The rows come from 5 hidden closed curves, with some noise, and rows from the same curve form a group. Each curve winds through 6 dimensions. The rows are also pushed far along 4 directions, which tell nothing about the answers.
(in the rows, 128 means zero)
Known rows, each followed by its group:
[116 158 108 112 117 131 105 142  97 146 104 158 109 132 115 152  97 152] => Q218
[131  55 105 128 121 123 163 154 175  82 181 149  79 128 113 136 160 118] => Q978
[123 126 118 147 143 133 115 119 103 144 121 129 118 151 150 132 123 129] => Q521
[101 204 117  72  90 133  81 141  93 136 105 152 105 119  92 195 109 173] => Q905
[158 112 157 124 137  69 153 115 133 101 134 121 162  74 144 107 148 104] => Q978
[101  82 137 152 153 146 156 116 156 121 143 100 189 146 151  47 108  80] => Q978
[ 95 100 122  95 116 165 142 125 154 115 143 123 104 156 125 111 132 170] => Q978
[160 158 157 107 136  92 115 118 121 137 117 125 135  91 130 141 155 126] => Q218
[158 119 111 119 146 112 159 148  99 140 136 158  91 120 116 134 139 138] => Q218
[148  97 136 119 141 116 180 144 166 112 160 114 121 125 146  92 157  99] => Q521
[154  87 136 150 140 162 147 128 160 132 122 114 137 154 135  97 131 129] => Q978
[103 123 103 149 117 166 136 145 139 130 139 121 118 169 128 126 107 116] => Q521
[127  97 118 118 131 126 131 131 137 131 127 143 101 139 144 131 136 146] => Q218
[149  86 121 148 162 135 174 149 144 131 152 122 127 152 155  84 133  85] => Q521
[126  68 108 147 133 162 134 150 162 125 158 141  62 170 128 155 159 150] => Q218
[183 136 146 105 167  90 153 127  97 141 134 132 123  98 134 122 166 120] => Q556
[129 146 113 139 120 112 141 121  92 129 113 126 144 127 142 135 105 120] => Q218
[115 135 141 153 130 132 115 126 141 124 123 119 171 118 117  95 100  98] => Q556
[129 198 130  86 111 114 110 134  96 143 120 135 109 105  99 176 140 153] => Q905
[130  73 144 154 150 175 147 124 160 106 125 105 182 166 150  53  97 101] => Q556
[108 113 129 103 112 139 123 132 129 109 119 139 129 136 131 135 111 160] => Q905
[133 129 118 125 128 133 127 127  99 131 108 142 135 136 128 134 105 141] => Q556
[113 197 125  90  87 103 107 135 126 142 113 134  92 106 124 176 136 161] => Q218
[ 85 172 136 101 101 115 123 109 132  94 139 108 152 107 124  96 108 123] => Q905
[140 104 140 124 128 127 117 126 140 109 117 134 136 128 140 126 124 135] => Q556
[110  83 115 166 135 152 113 131 141 126 127 137 122 163 145 128 112 127] => Q556
[176 169 139 134 151  42 144 114  47 151 111 142 143  63 135 148 142 118] => Q556
[149 145 140 133 124 138 106 119 123 145  94 125 137 131 129 144 122 146] => Q978
[148 123 119 133 119 118 136 134 149 126 124 125 124 128 139 133 134 109] => Q218
[110 138 136 100  97 121  78 122 141 106 103 143 123 118 132 163 118 160] => Q556
[132 122 129 123 126 125  97 108 121 107 116 141 127 122 124 123 117 146] => Q521
[140  75  93 142 141 167 149 178 161 153 154 168  34 170 109 144 147 152] => Q218
[167 167 146 130 126  66 122  94  82 139 115 121 120  77 132 167 169 149] => Q521
[114 119 124  85 101 121 129 117 135  72 152 125 121 116 117 153 147 143] => Q218
[119 151 154 123  89  92 168  96 129  78 129  88 185  83 135  92 115 129] => Q521
[130 146 145 110  92 100 129 115 144 110 119 116 143  89 121 148 139 146] => Q905
[107  86 116 124 133 130 113 127 146 126 126 143 129 140 143 125 122 123] => Q978
[132 133 107 104 109 153  90 152 139 121 130 155  64 155 110 197 146 156] => Q556
[110 161 130 100 102 146 110 140 126 113 116 133 141 128 104 142 101 144] => Q905
[103 168 130 103  92 113 123 106 112 121  91 113 181 111 141 124  87 135] => Q978
[119 102 134 126 140 165 142 143 141 113 163 128 105 146  99 118 144 147] => Q218
[104 165 145 120 107 122 105 100  99 100 103 108 194 116 135 123  89 125] => Q218
[124  87 132 174 170 159 130 127 140 155 126 124 164 151 131  65 103  93] => Q556
[132  87 111 127 138 133 164 150 146 113 146 137 117 146 144 100 121 107] => Q521
[ 80  92  76 111 116 167 108 140 144 133 156 159  39 176 114 163 142 169] => Q905
[128  96 141 133 121 130 147 128 174  98 156 110 115 130 139 119 156 124] => Q905
[ 98 149 127  85 112 127 115 120 149 133 122 120 152 118 125 116 120 117] => Q978
[168 121 145 103 147  79 176 139 128 101 182 135  93  76 102 125 191 118] => Q978
[110 110 115 140 123 145 114 111 127 130 131 126 100 152 136 139 136 154] => Q521
[110 175 125  93 112 149  90 133 124 141 114 134 118 132 102 152 118 150] => Q556
[ 88 148 105 128 126 144  98 116 105 156 119 135 114 151 127 137 110 141] => Q905
[ 61 103 110 117 108 212 131 138 174 110 138 116 147 182 105  75  79 137] => Q905
[138  86 119 161 157 138  92 133 127 148 109 157 127 146 138 138 117 112] => Q978
[142 109 115 148 133 102 107 128 108 142 119 158  91 124 141 178 146 145] => Q556
[108 111 114 170 145 165 101 122 155 137 133 123 134 161 125  86 105  90] => Q905
[ 96  91 126 147 116 195 150 129 197  84 170  90 131 175 118  67 122 111] => Q521
[141 143 112 109 129  93 125 138 100 129 132 153  85 119 142 168 146 137] => Q521
[153 131 124 138 129 112 149 125  92 126 114 136 145 114 126 127 111 129] => Q978
[102 152 129 119 104 103 116 114 109 137  95 125 153 119 159 140 102 144] => Q521
[ 95 111 107 135 111 147 114 132 139 151 111 135 113 161 151 154 113 150] => Q521
[124 141 156 142 143 134 102 113 132 144 120 109 149 130 139 119 134 124] => Q978
[ 83 206 126  83  89 139  19 116 111 160  73 153 115 127 110 203 103 179] => Q905
[131 129 136 161 124 151 129 129 140 129 120 108 153 142 129 117 113 113] => Q556
[133 128 138 109 109  93 173 120 112  96 136 118 144  96 136 125 133 143] => Q905
[ 63 159 131 147  83 192  87 134 157 118 113 106 152 166 114 129  73 144] => Q218

New rows. What belongs after each?
[125 113 119 131 143 127 107 133 122 145 124 156 113 125 118 129 123 131] => Q556
[ 77 143 137 108 100 161 134 133 158  85 161 108 134 131  95 104 115 140] => Q978
[145 129 142 126 116  68 145 122 116  92 137 132 133  82 141 143 144 124] => Q556
[131 137 113 132 132 110 119 124 118 124 139 143 109 115 117 123 129 114] => Q905
[108  94  83  80 110 128 117 141 144 132 128 169  75 140 129 170 136 155] => Q978
[148 135 110 145 151 120 135 144 105 161 146 144  85 128 108 155 156 119] => Q556
[119 138 129 173 130 163  76 123  92 145  90 140 136 160 129 153  87 151] => Q978
[181  94 109 169 174 137 139 149 108 158 124 155 126 139 114 121 124  89] => Q978
[114 116 123 111 137 160 116 143 126 128 130 144 111 158 126 133 119 147] => Q905
[ 92 135 128 120 105 144 107 123 164 126 128 110 139 140 133 133 124 121] => Q978
[132  82 117 122 126 141 106 132 164 124 130 152  82 144 131 147 148 151] => Q521
[102 104 142 132 108 120 145 113 156 102 139 108 141 121 147 110 131 138] => Q556
[118 127 145 107 113 118 116 123 146 107 143 128 101 115 126 151 158 160] => Q978
[ 68  92  91 120 132 204  68 147 148 141 127 164  84 199 118 138  96 152] => Q556
[109 119 106 104 113 144 105 153 158 127 131 152  83 153 133 160 129 139] => Q521
[114 178 123 139 156 156  68 106  73 183  72 122 186 159 141 119  75 102] => Q218
[167  85 124 142 143  98 165 144 131 131 150 147  69 120 141 151 174 146] => Q218
[203 138 148 122 149  62 179 119  78 127 115 130 151  74 138 125 150 123] => Q556
[ 94 120 131 115 118 154 108 124 177 129 135 109 133 146 134 119 133 124] => Q978
[ 71 140 138  89 102 122 139 120 147  82 156 111 142 114 126  97 119 135] => Q556
[213 128 128 150 171  71 153 135  49 150 117 166 109  91 121 156 151 127] => Q978
[134  50  95 123 152 162 170 153 168 111 186 143  48 172 126 111 168 130] => Q521
[221  88  96 147 195  92 172 163  67 176 144 190  47 121 115 162 177 127] => Q218
[149 140 163 108 127 107 131 123 129  97 138 123 140  88 110 131 152 138] => Q218
[134 123 116 142 130 115 114 123 145 122 144 136 105 117 116 122 140 107] => Q905
[132 114 147 118 143 136 171 113 133 128 139  99 147 131 140  79 141 138] => Q978
[163 132 156 138 156  95 145 114 127 149 134 104 144 104 150 117 169 104] => Q978
[152 125 131 137 127 111 135 122 114 136 107 136 142 111 127 133 123 137] => Q556
[123 106 125 136 133 158 118 135 133 118 122 143 143 142 111 102  96 128] => Q978
[136 102 109 101 140 142 126 131 145 134 140 140  95 147 128 134 153 129] => Q218
[178 103 106 150 135 103 122 133 106 145 117 166  80 114 116 181 153 145] => Q521
[107 136 128 140 103 133 157 124 143  89 147  97 151 133 135  99 111 111] => Q521
[134 164 121  96 137  84 106 117  92 166  98 143 142  99 139 153 130 117] => Q978
[137 111 113 136 148 125 140 144 121 136 137 139 106 148 148 126 131 112] => Q521
[121 103 113 150 144 168  83 141 152 162 108 144 108 176 144 140 117 125] => Q521
[132 155  94 140 119 124 102 146 110 182  93 158  86 148 142 172 111 139] => Q218
[121 195 154  94 106 104 137 112 136 130 128  88 152  97 133 117 142 124] => Q218
[146 118 124 135 153 137 106 125 122 176 104 143 119 138 131 131 133 135] => Q521
[ 66 129  88 112 113 175  88 137 128 135 138 149  75 180 118 152 110 157] => Q905
[116 127 133  84 126 143 135 127 139 108 142 122 116 139 130 117 138 146] => Q556
[135 138 107  97  93  96 118 115 103 102 136 157  67  97 100 189 157 186] => Q521
[155 137 152 173 161 100 185 115 106 135 144  84 191 105 144  76 135  67] => Q978
[165  78 119 171 171 145 131 139 104 148 135 153  86 157 131 142 147 141] => Q978
[ 79 112  90 112 105 168  83 141 134 121 110 163 102 171 129 146  78 153] => Q521
[140 130  93 123 132 107  71 136  80 178  81 191  77 134 135 212 121 167] => Q521
[ 78 166 153 100  82  99 142  96 133  93 120  85 180 103 163 103 106 141] => Q521
[151 135 112 172 172 126  98 124  68 181 102 147 114 158 155 151 122 116] => Q521
[150 115 126 107 148 123 153 133 138 139 150 130  96 123 119 115 165 131] => Q521
[154 100  90 173 181 154 100 158  96 187 113 170  86 188 150 153 119 102] => Q521
[142 142 111 127 133 112 121 122  91 159  92 142 147 125 138 143 108 120] => Q978
[ 70 142 118 137 140 190  55 123 116 160  96 136 150 184 133 117  70 130] => Q556
[114  82 111 166 129 182 126 137 132 119 126 138 119 177 125 120  97 147] => Q978
[158 136 150 127 120  93 165 110 144 113 149  97 125  91 127 123 177 129] => Q521
[159 110 107 129 140 113 169 130 107 120 157 140  86 120 111 132 159 134] => Q521
[117 104 135 141 169 161 132 127 152 154 141 112 158 149 131  69 125  86] => Q978
[105 164 145 116  80 129 112 130 159  97 130 109 129 115 117 150 127 144] => Q218
[ 91  71 139 142 128 165 192 108 181  86 171  74 157 160 153  33 127 115] => Q521
[154 128 141 155 158 134 143 125 120 133 120 115 178 129 134  68 102  84] => Q521
[148 143 129 125 135 114 109 137  98 113 115 147 139 118 125 142 111 116] => Q556
[152  49  99 203 208 209  91 145 132 206 105 154 112 223 148 107 110  96] => Q218
[192 124 139 143 187 109 164 143  73 168 130 135 118 127 140 137 162 118] => Q905
[170  55 102 154 138 117 186 140 137 104 163 146  81 127 120 129 160 129] => Q521
[108 167 135 118 115 138 119 121 130 145 124 111 134 124 113 128 126 135] => Q556
[172  93 114 157 167 146  94 142  97 153  97 168 114 162 139 152 116 123] => Q556
[128 132 139 130 144 157  95 131 113 127 129 136 124 138 100 149 132 142] => Q218
[135 150 138 148 138 120 110 131 112 123 117 129 165 115 122 117 102  96] => Q556
[108 119 125  93 130 163 117 132 142 122 134 131 114 156 126 115 127 146] => Q556
[144 158 112 148 144 103  91 121  88 152 114 151 116 115 120 143 120 109] => Q905
[ 70 111 122 145 118 204  86 121 158 124 129 106 137 194 132 127 106 135] => Q218
[185 147 154 197 184 138 126 110 100 166 113  97 180 131 129  77 125  70] => Q521
[105 112 123 128 141 180 106 126 157 154 123 124 123 170 126 102 120 132] => Q521
[120 128 119 116 150 113 117 124 111 153 124 139 139 123 136 124 126 109] => Q978
[ 71 175 114  68  81  92  75 124 110 106 121 157 109  96 115 190 118 160] => Q978
[140 159 137 106 110  72 119 114 110 142 122 137  98  82 129 181 168 161] => Q556
[136 132 119 123 160  99 111 124  93 167 114 149 136 117 140 137 133 106] => Q978
[135 127 142 158 139 177 122 130 149 136 118  99 161 165 135 102 111 104] => Q556
[129 168 151 111 112  86 132 109 129 128 123  99 155  90 144 138 151 118] => Q978
[128 185 170 169 136 116 101 102 104 139  83  91 247 101 140  82  71  71] => Q978
[112 139 134 163 164 135 113 119  98 159 117 118 178 136 138  95  98  84] => Q978
[150 126 135 140 121 145 127 137 133 117 131 131 107 132 108 146 136 150] => Q978
[119 134 119 109 113 165  73 128 135 150  91 149 106 156 121 162 113 171] => Q978
[118 127 144 115  93  97 143 131 147  97 130 130 115 100 140 137 131 164] => Q218
[136 131 114 151 131 123 100 122 121 140 113 145 127 123 117 132 113 113] => Q905
